There are 5 ways to turn a row about zero (a turn may also mirror it). The second row of each pair is the first, turned, with some noise. The first 45 pairs use one turn. New pairs use 2 turns, one after the other, and a turn may come again.
Known pairs, each followed by its turns in order:
[0 2 11 2 0 0 7 -2]
[-6 -6 4 5 4 -1 -7 7] -> L

[-7 -2 -16 0 11 -8 6 -1]
[-1 8 -13 9 -5 14 2 -9] -> L

[-1 0 2 5 11 19 4 3]
[3 -1 -19 0 6 -6 -8 3] -> K

[3 -3 -8 -4 -5 2 -6 -4]
[-1 2 0 -5 -9 -1 4 -2] -> K

[-1 4 1 1 0 -2 -14 -1]
[6 5 5 3 1 10 -5 4] -> W

[12 19 2 20 6 -6 0 1]
[-13 -8 -1 -17 12 17 10 1] -> F

[1 -19 -6 4 -9 1 9 5]
[24 4 5 0 -9 4 4 2] -> F

[11 -12 -1 -11 -10 -1 -8 6]
[-15 9 -1 -9 -9 11 -5 1] -> W

[-1 1 9 -17 2 -2 15 8]
[2 21 -8 7 10 0 -8 -1] -> F

[4 6 14 11 -2 -14 3 0]
[9 13 -3 2 17 -1 -2 -11] -> E

[-5 1 5 0 -7 19 -6 -6]
[11 2 -15 -8 2 -2 7 -7] -> K

[-1 -2 -4 -7 -1 2 3 -2]
[3 4 -5 2 -5 -2 -1 0] -> F

[-15 1 -2 2 -6 -4 5 10]
[-2 -6 10 -8 8 2 10 0] -> W

[1 11 2 -1 -12 3 3 12]
[4 -8 4 -16 2 6 -6 -3] -> W

[7 -3 11 -3 3 6 -2 1]
[-3 8 -6 -3 0 -7 -9 0] -> W

[-8 0 10 -3 -2 1 6 0]
[10 -6 2 0 8 3 0 -5] -> K

[-7 -15 4 12 0 -3 15 -3]
[-3 2 -7 -3 6 -13 21 0] -> W

[0 -7 -2 2 5 6 0 -19]
[8 -1 3 -13 -4 -7 0 14] -> E

[21 -1 18 -21 -4 2 0 1]
[-8 -17 20 -13 18 4 6 2] -> L

[-7 11 -1 9 3 7 4 5]
[5 -2 3 8 -4 3 -15 -3] -> E

[8 -4 -21 -2 17 1 5 -11]
[-4 -7 -3 20 -21 -8 2 1] -> W

[7 12 20 6 0 -3 -15 4]
[-10 18 -6 -7 10 7 -11 -8] -> E

[-6 16 7 -6 2 16 -1 4]
[2 -5 -13 0 15 -11 9 -9] -> K

[0 -5 0 3 8 6 -1 -7]
[-3 -1 8 -4 -6 1 -8 4] -> F

[-1 13 9 -5 0 -2 -2 -12]
[-9 0 -1 0 8 8 6 -14] -> K

[-3 -4 11 -5 -1 11 -2 -7]
[-2 2 -12 -10 -10 -6 -5 2] -> E

[-7 -12 0 0 -2 -3 -1 5]
[1 4 0 -8 -7 9 -3 6] -> L

[-11 -18 6 2 -11 -14 5 -3]
[-11 11 1 -6 8 4 22 -9] -> W

[-2 -5 0 -3 21 -1 5 -9]
[-10 -7 -5 -2 3 5 -22 -3] -> K

[0 -11 -3 -7 -12 -3 -6 -13]
[4 1 7 -12 -13 11 3 -6] -> K

[7 -5 -4 -7 6 -1 0 17]
[-7 -2 5 5 -6 10 12 -7] -> E

[4 1 -3 -4 5 -6 -9 4]
[-2 0 2 -4 4 -7 3 -10] -> F

[-21 8 -7 1 -13 -6 -9 16]
[-20 -4 1 23 5 -4 -12 -1] -> E

[-8 1 7 5 0 1 -9 -6]
[2 -7 -4 -3 -6 -8 -7 3] -> L

[2 1 8 -11 5 1 1 0]
[-9 -9 3 -3 4 4 -3 1] -> L

[-1 -1 9 -8 -21 2 21 -3]
[1 7 5 -1 24 4 -4 20] -> L

[8 -6 7 -7 0 -5 18 10]
[10 2 -8 6 -4 1 16 -15] -> E

[-8 4 -2 -11 7 14 1 2]
[1 -11 -10 -8 5 -14 -2 -6] -> K

[0 5 6 -8 6 4 -11 11]
[-12 -3 2 -9 -4 -9 3 -6] -> L

[2 -1 -1 -3 4 -9 -10 -2]
[-5 -2 7 -1 -1 -6 5 -11] -> F

[2 8 -21 19 2 1 -2 0]
[16 -13 -2 6 -13 5 9 10] -> W

[14 5 2 -1 7 0 -3 3]
[-3 -9 9 3 1 -4 8 -8] -> L

[0 9 1 1 -3 -2 -9 12]
[-10 3 1 7 5 7 -7 -5] -> E

[-4 7 -2 6 -5 19 -20 3]
[1 -27 -4 -4 2 -8 -7 4] -> F

[-6 -2 6 7 10 0 -2 -3]
[-5 1 11 -3 3 0 0 8] -> F

New pairs, each followed by its turns in order:
[19 -4 -4 -2 1 7 11 2]
[-8 -15 9 9 -8 -3 3 -13] -> K E

[-1 -8 0 2 21 -3 21 0]
[12 -9 -5 -10 13 7 -1 -19] -> E E

[0 -9 -4 -14 -3 -4 -5 -1]
[-1 -13 -5 -7 0 -7 2 2] -> L K

[-3 5 5 -1 -4 10 -9 4]
[0 -4 4 5 -7 -5 -2 -9] -> K W

[-8 8 2 -3 6 19 -1 0]
[-6 7 0 0 7 -5 1 20] -> L E

[6 -21 0 3 12 8 -9 -14]
[17 -11 9 -20 5 2 -1 0] -> L L

[-2 -1 -8 3 -1 1 -1 1]
[4 -1 2 -3 -1 6 4 -3] -> K W

[4 5 -2 -8 15 6 19 9]
[-11 -5 -19 -7 5 -15 1 -4] -> F F

[-2 -6 0 -19 18 -1 9 14]
[7 8 21 0 15 7 -1 -12] -> W K

[-13 -1 0 17 2 -5 -3 -1]
[21 3 -7 4 -2 4 -5 2] -> K W

[0 5 1 4 6 -3 14 7]
[12 -2 -1 2 11 -2 5 6] -> L W

[-1 -5 -3 -6 21 -2 -8 -11]
[-1 -10 8 -4 12 5 16 8] -> W F

[2 -2 -7 4 -3 9 11 16]
[6 -9 16 -10 -2 -2 -1 6] -> W K

[-18 -2 14 5 13 -1 -2 5]
[-4 6 11 4 23 -4 -8 6] -> F K

[9 13 2 -13 9 -2 0 18]
[3 -6 16 5 12 -5 -19 3] -> K K

[2 12 -3 -6 14 4 7 12]
[2 -11 -18 -5 4 5 -5 10] -> E W

[-18 1 5 3 -5 3 -3 -12]
[-7 11 17 1 -2 -7 4 1] -> E K

[-3 -15 7 4 2 -8 -8 1]
[-7 4 -12 -3 10 5 2 8] -> W F

[0 6 -12 -18 1 -3 7 -7]
[1 -2 -5 3 -1 -24 4 1] -> K E

[5 -1 -3 -3 7 8 -6 -18]
[-10 9 -14 10 -13 0 3 2] -> L W

[-11 -3 3 0 1 -4 11 -2]
[-3 6 0 -4 -8 -9 2 -10] -> L L

[0 1 -3 2 -15 9 -7 6]
[-10 -10 -1 -1 -14 5 4 0] -> W E

[4 -6 -14 -1 15 -1 -1 11]
[5 -2 0 10 8 15 -8 12] -> E F

[8 0 3 -1 18 -10 9 0]
[7 -9 11 3 -6 3 -3 17] -> L F

[2 5 -6 2 -18 0 -4 -1]
[0 3 -8 5 -3 14 4 4] -> K F

[-1 -3 -4 -1 6 0 5 15]
[-1 4 -2 3 4 13 4 3] -> F E

[-10 -3 0 16 -5 0 3 10]
[8 10 0 -9 9 6 -9 -5] -> F F

[4 1 7 12 9 0 7 -4]
[7 -10 14 -1 2 6 4 0] -> L F

[13 -2 -9 4 -7 -21 -1 -4]
[18 -11 -16 -9 -3 -4 0 3] -> F E

[0 -5 13 4 3 -5 -14 -3]
[15 -1 3 11 1 -3 3 -6] -> L F

[0 -21 -2 -15 -3 1 -3 -2]
[-5 14 -6 6 8 14 -3 12] -> E L

[-2 -1 -14 -7 -3 1 -1 -4]
[1 0 -1 4 12 4 3 -11] -> L L

[-4 0 5 -2 -5 -1 12 5]
[7 3 8 -6 -1 7 -4 -2] -> K F

[4 5 -2 1 0 9 -3 5]
[2 -4 3 12 1 3 2 2] -> K E

[9 1 0 11 6 -2 3 0]
[7 2 0 -6 4 -6 -5 -7] -> L E

[-8 3 -5 2 0 -1 -9 -1]
[4 8 5 -1 7 -6 -1 -2] -> E K

[-4 12 2 7 -9 -21 8 -14]
[13 5 -22 9 4 12 -3 -7] -> K K

[-20 -1 2 -8 11 -4 3 -1]
[3 -19 0 -5 -12 5 -3 1] -> K L

[-4 2 -14 -4 1 9 -1 5]
[13 -7 6 6 3 -1 -3 5] -> E F

[-6 -1 -4 11 -2 -3 1 0]
[-2 6 0 6 -3 -2 9 2] -> L K

[-2 -5 -3 -2 1 7 12 -3]
[4 -1 5 9 -1 -10 6 5] -> W E

[-9 -7 1 -8 1 0 -3 -1]
[-5 0 3 1 7 -3 2 11] -> W F

[15 -2 -21 -1 3 -3 -10 1]
[4 -2 -12 18 11 -8 14 5] -> K F

[14 -2 -1 11 -2 -1 10 -4]
[10 4 -3 3 9 10 13 3] -> W L

[-1 13 -10 2 -5 2 -12 14]
[0 -12 11 5 0 -9 -9 14] -> E F

[-6 -21 -10 4 -7 -5 3 3]
[8 -2 16 7 3 16 -6 3] -> E K

[-1 8 6 4 -1 -1 2 -13]
[-2 -2 -3 -10 2 -4 0 -11] -> E F

[-18 2 1 5 -9 -8 1 12]
[-10 15 -8 2 0 -12 11 2] -> L L

[8 8 1 -6 0 0 8 -5]
[2 2 -1 7 0 -13 6 5] -> L W

[0 -11 -3 8 -4 3 -6 -1]
[3 -4 9 -6 6 -3 10 2] -> L L

[3 3 14 -18 -18 9 1 2]
[-1 -17 10 -19 -11 1 9 4] -> F F

[4 1 21 10 1 -1 4 4]
[-7 -6 8 -2 -7 -4 -15 -13] -> F L

[-4 -1 -5 -6 -5 -9 1 -8]
[1 1 -8 -8 0 -8 -4 -1] -> K E

[-3 -12 7 -8 11 11 -2 0]
[2 1 -3 -20 2 2 0 -10] -> L K

[0 -3 1 6 4 -7 9 -2]
[2 -6 -4 1 8 -4 9 2] -> F K

[2 -3 2 -8 11 4 6 3]
[5 9 4 1 10 -3 1 4] -> E L

[-6 -11 -15 -19 5 -5 -7 1]
[16 11 -1 2 11 2 6 20] -> E F

[-14 0 -1 4 -1 -4 0 -21]
[3 -4 2 -16 14 1 13 1] -> F W

[4 4 -7 15 -3 9 11 4]
[23 4 -3 0 -1 0 -3 -6] -> L W

[4 1 -3 3 -4 7 -2 21]
[-5 -10 8 13 -10 1 -4 10] -> E F

[3 -10 0 2 2 -8 3 3]
[5 2 -8 -5 4 5 -3 -1] -> F E

[4 1 3 -2 18 -1 3 -4]
[-4 1 7 9 5 3 2 14] -> K W

[-1 5 -2 -21 3 0 4 -3]
[2 -3 -5 -7 -2 18 -9 8] -> K L

[-3 7 13 -1 7 0 -2 3]
[-8 0 -3 -1 7 -2 -15 0] -> K K

[4 8 2 -4 8 -15 -9 7]
[2 -1 4 17 5 -10 3 -9] -> F W

[9 10 21 -2 4 -6 0 7]
[-5 11 4 -12 7 -5 -12 14] -> K F

[-9 7 -1 16 2 -11 3 21]
[-10 13 2 -13 -3 -13 -14 -15] -> W W

[-7 1 2 8 0 0 -7 1]
[1 4 0 -9 7 5 -8 0] -> W F

[1 7 5 4 -6 -21 -8 -4]
[4 -12 5 6 16 -9 -2 -4] -> W L

[-16 1 -14 -5 5 20 -1 -5]
[-4 6 21 5 -12 -14 2 -13] -> W E

[-1 -18 5 1 8 2 -19 2]
[4 -10 12 8 13 -1 8 -17] -> E K

[11 -3 -9 -4 0 -4 5 -15]
[-6 -14 -4 0 -7 -14 -7 0] -> K E

[-19 -1 2 0 12 -2 -4 -6]
[-17 -9 12 2 -7 -5 -2 -7] -> K F

[0 -21 -3 4 0 -1 2 3]
[-2 5 0 -3 3 -5 8 -17] -> E W

